The rows of a group lie close to one hidden flat surface of 5 dimensions, which passes through zero. Surfaces can cross.
(in the rows, 128 means zero)
Known rows, each followed by its group:
[106 120 108 129 163 112 131 140 179 106 114 171 143 130]	q_393
[117 144 103  70 157  97  95 164 126 114 155 120 128 151]	q_325
[104 161 118 136 134 121 134 111 111 124 160 137 136 106]	q_840
[111 127 120 121 115 160 118 148 124 141 132 125 135 113]	q_127
[151  60 151 163 100 156 113 110 138 128 113 152 116 140]	q_325
[147 100 144 114  78 126 105 133 147 137  93 133 148 104]	q_393
[124 148 118 111 160 122 136 142 156 123 113 126 130 121]	q_840
[119 105 123 126 130 122 121 133 128 121 139 139 128 154]	q_790
[ 99 132 103 110 191 125 132 148 169 106 129 169 134 131]	q_127
[143 122 143 176 104 141 160 141 125 144  82 105 126 152]	q_984
[111 132 118 108 129 113 112 124 110 119 167 144 134 134]	q_840
[161 119 145 127 168  88 150  96 178 103  95 161 125 125]	q_127
[ 98 127  97 130 157 104 120 147 108 107 171 133 121 186]	q_984
[113 172 109  83 126 105  88 117  87 125 195 108 124 101]	q_984
[116 119 119 141 149 122 135 133 169 114 106 160 142 119]	q_393
[129 179 120 170 123  98 152 106  92 126 141  80 114 138]	q_127
[147 170 104 104 133 113  62 160 133 128 135  59 104 108]	q_325
[ 78  88  99 164 133 123 143 117 128 109 149 144 129 176]	q_790
[110 152 115 146 118 127 142 122 113 131 133 105 130 125]	q_790
[117 121 119 183 134 133 134 120 120 120 139 126 112 150]	q_325
[104 147 112 124 170 123 141 127 152 112 135 157 134 118]	q_840
[139 103 124 106 117 119  83 146 122 125 144 121 117 150]	q_325
[168  94 150 133  98 140 119 152 130 144  82  86 111 157]	q_840
[121  99 127 132 144 133 126 125 144 117 130 161 126 140]	q_984
[133 146 126  99 136 127 122 132 116 132 141 110 126 127]	q_393
[139 127 119 114 151 129  89 145 166 117 114 121 117 109]	q_325
[123 122 129 151 137 138 137 116 102 127 152 125 109 158]	q_393
[138 159 125  82 107 114  99 132 104 138 146  97 130 106]	q_984
[131 140 120  68 156 112 114 161 159 120 116 137 140 128]	q_984
[142  96 134 111 116 120 121 168 129 130 108 125 128 178]	q_984
[160 130 152  85 134 158 127 116 100 145 146 106 103 120]	q_393
[143 147 141 145  81 133 127 114  90 149 129  88 123 113]	q_840
[175 130 146  66 150 113  88 163 134 123 130 146 119 131]	q_790
[173 172 149 142 180 126 130 144 133 123 124 149 104 121]	q_790
[131  35 145 106  86 176  85 149 126 143 134 164 133 143]	q_127
[137 118 136 115 132 130 122 132 142 129 120 139 129 120]	q_790
[163 112 137 165 103 150  85 124 141 136 107  90  99 106]	q_325
[157 121 137 117 126  81 120 116 112 115 137 119 116 163]	q_127
[152  98 149 147  83 140 122 122 107 143 117 107 120 142]	q_840
[127 133 119 121 147 106 127 134 130 115 137 134 125 148]	q_127
[154  95 148  87 130 147 115 125 123 134 136 137 115 135]	q_393
[189 110 169  66 140 149 102 140 178 135  84 167 133  77]	q_790

New rows. What belongs after each?
[171 114 166  71 138 169 128 111 134 148 116 128 115  90]	q_393
[121 113 127 169 155 144 153 109 123 120 143 147 113 151]	q_393
[125 101 127  55 123  99  99 158 111 124 158 148 143 171]	q_325
[142 112 145  42  99 111 113 144 103 140 140 135 151 137]	q_325
[130 146 126 158 113 131 127 120 113 134 126  98 117 121]	q_325
[138 151 119 164 134 143 119 124 146 128 111  96 112  97]	q_325
[112 183 115 176 124 117 157 133  96 139 127  74 123 138]	q_984
[112 124 112 137 121 112 113 126  90 119 175 122 118 164]	q_984
[121 113 138  85 115 118 140 131 107 132 141 149 147 151]	q_325
[135 163 130  97 171 141 143 126 160 130 108 132 134  83]	q_393
[148 145 135  90 151 129 122 140 155 131 109 140 133  97]	q_790
[129 147 123 106 106 118 104 126  93 135 158 105 127 123]	q_984
[161  87 143  78 103  94  86 134 109 121 144 127 124 167]	q_127
[128  95 124 104 155 125 121 151 162 114 118 156 128 156]	q_840
[187 104 173  86  97 142 100 133 135 146 105 136 125 102]	q_790
[138 135 132 121 139 123 144 169 154 134  83 115 136 147]	q_984
[150 178 146 153  95 139 162 140 128 157  65  68 136 102]	q_984
[126 112 107 139 125 111  82 151 100 115 167 103 102 182]	q_325
[149  87 146 150  92 115 120 110  98 127 141 124 113 170]	q_127
[125 182 110 144 150 118 148 153 127 132 109  74 119 134]	q_840
[105 135 110 101 150 125 130 135 159 118 120 136 144 113]	q_790
[180 188 147 132 172 110 115 158 101 126 148 128  97 141]	q_790
[135 116 137 142 127 137 131 121 131 124 121 138 124 126]	q_790
[144 107 143 135 126 133 136 113 147 124 111 144 128 120]	q_127
[114 101 117 144 114 116 118 133  95 124 159 122 119 180]	q_790
[139 120 119 161 138 135  98 132 144 118 124 111 104 128]	q_325
[151 153 112 141  99 118  69 148  98 137 147  48  95 128]	q_325
[163 156 158 112 101 158 140 106 102 157 114  84 118  79]	q_393
[165  57 160 110  82 135 110 158 128 142  94 128 128 177]	q_984
[106 223 103 114 126 109 120 115  80 133 180  72 126  89]	q_984
[102 215 102 122 153 113 138 115 113 127 155  93 133  80]	q_984
[122 153 117 109 189 130 157 154 197 117  77 149 144 108]	q_984
[165  86 159 129  79 132 113 112 112 136 118 126 124 131]	q_127
[139 194 132 136 130 117 151 112 127 136 106  87 133  85]	q_127
[125  89 141 170  66 159 120 121  80 148 143 116 119 149]	q_127
[150  86 140 120 131 144 101 131 167 122 108 151 122 118]	q_325
[175 204 141 117 172  61 165  90 162 109  88 104 125  94]	q_127
[ 89 141  97 146 194 121 139 105 148  94 167 174 125 122]	q_984
[118  85 138 172 126 164 143 116 145 128 118 168 129 129]	q_127
[140 114 143  87  91 119 124 133  98 142 141 128 142 140]	q_325
[134 104 117 133 146 132  99 137 157 115 126 136 117 136]	q_325
[126  77 131 160 100 125 123 125 151 118 109 163 138 145]	q_393
[119 150 119 153  91 108 123 137 122 135 118 104 141 116]	q_393
[ 97 135 107  99 130 127 134 126 153 128 117 117 150 101]	q_790
[211 118 173  66 120  74 117  97 164 120  82 130 127 103]	q_127
[147  98 138  88 120 119 116 170 143 131 100 130 134 162]	q_984
[ 97 126 106 174 153 121 140 112 108 108 169 146 116 158]	q_984
[107 139 113 126 151 130 112  83 122 114 182 157 124  93]	q_984
[197 173 173 158 187 141 140 139 143 126 106 165  98 102]	q_790
[108 142 110 222 155 140 150 111 134 115 131 121 102 138]	q_325
[ 99 114 109 143 149 137 129 139 130 115 145 152 124 154]	q_127
[122 120 119  85 148 121  99 119 140 116 160 160 130 110]	q_984
[ 98 145 109 197 113 106 146 127 165 115  93 142 153 112]	q_393
[162 185 135  37 128 109  91 162 127 143 127  92 136  88]	q_790
[113  92 119 167 112 115 121 131 112 114 147 144 126 178]	q_393
[122  92 108  49 174  98  90 175 161 101 145 172 133 176]	q_984
[136 156 119 159 146 141 119 129 160 125 103 103 112  88]	q_325
[133 134 130 160 116 128 150 147 118 137 103 102 124 156]	q_984
[148 129 153 165  60 149 129  86  79 155 136  94 119  93]	q_984
[119 102 128 124 149 141 118  91 149 111 147 182 127  95]	q_984
[124 189 139  71 127 123 171 123 130 144 106 121 162  75]	q_325
[141 130 139  89 108 144 109 140 134 146 112 118 140  92]	q_127
[107  75 108 104 164 105 104 154 160  95 143 185 134 180]	q_393
[165  72 166 142  89 161 128 113 140 143  87 137 124 118]	q_840
[113 126 113 156 148 123 134 127 128 115 140 134 117 149]	q_325
[149 124 135 137 117 131 131 145 129 136 103  94 118 146]	q_840
[143 172 135 104  79 126 103 103  80 151 155  79 127  75]	q_984
[164 107 151 114 115 107 124 110 133 124 116 132 126 133]	q_127
[134 165 129 141 113 126 141 135 112 142 116  88 129 122]	q_984
[129 142 122 156 146 139 131 121 149 127 112 123 120 105]	q_325
[152  91 152 120 170 145 151 106 215 112  67 197 138  85]	q_127
[155 191 136  83  91 118 117 150 106 158 108  54 137  91]	q_984
[129 112 140  98 149 145 131 106 181 119 109 190 150  69]	q_840
[103 153 106 113 154 112 114 112 117 114 175 137 125 113]	q_984
[143  82 143 146  96 129 123 146 111 134 117 123 123 181]	q_984
[154 104 145 160 124 159 118 114 170 130  87 131 118  86]	q_325
[118 110 123  94 116 130 124 128 151 131 114 127 143 110]	q_790
[105 160  97 146 127  89 129 173  73 124 157  75 118 205]	q_984
[160 116 158 159  69 155 134 104 107 155 104  98 120 107]	q_840
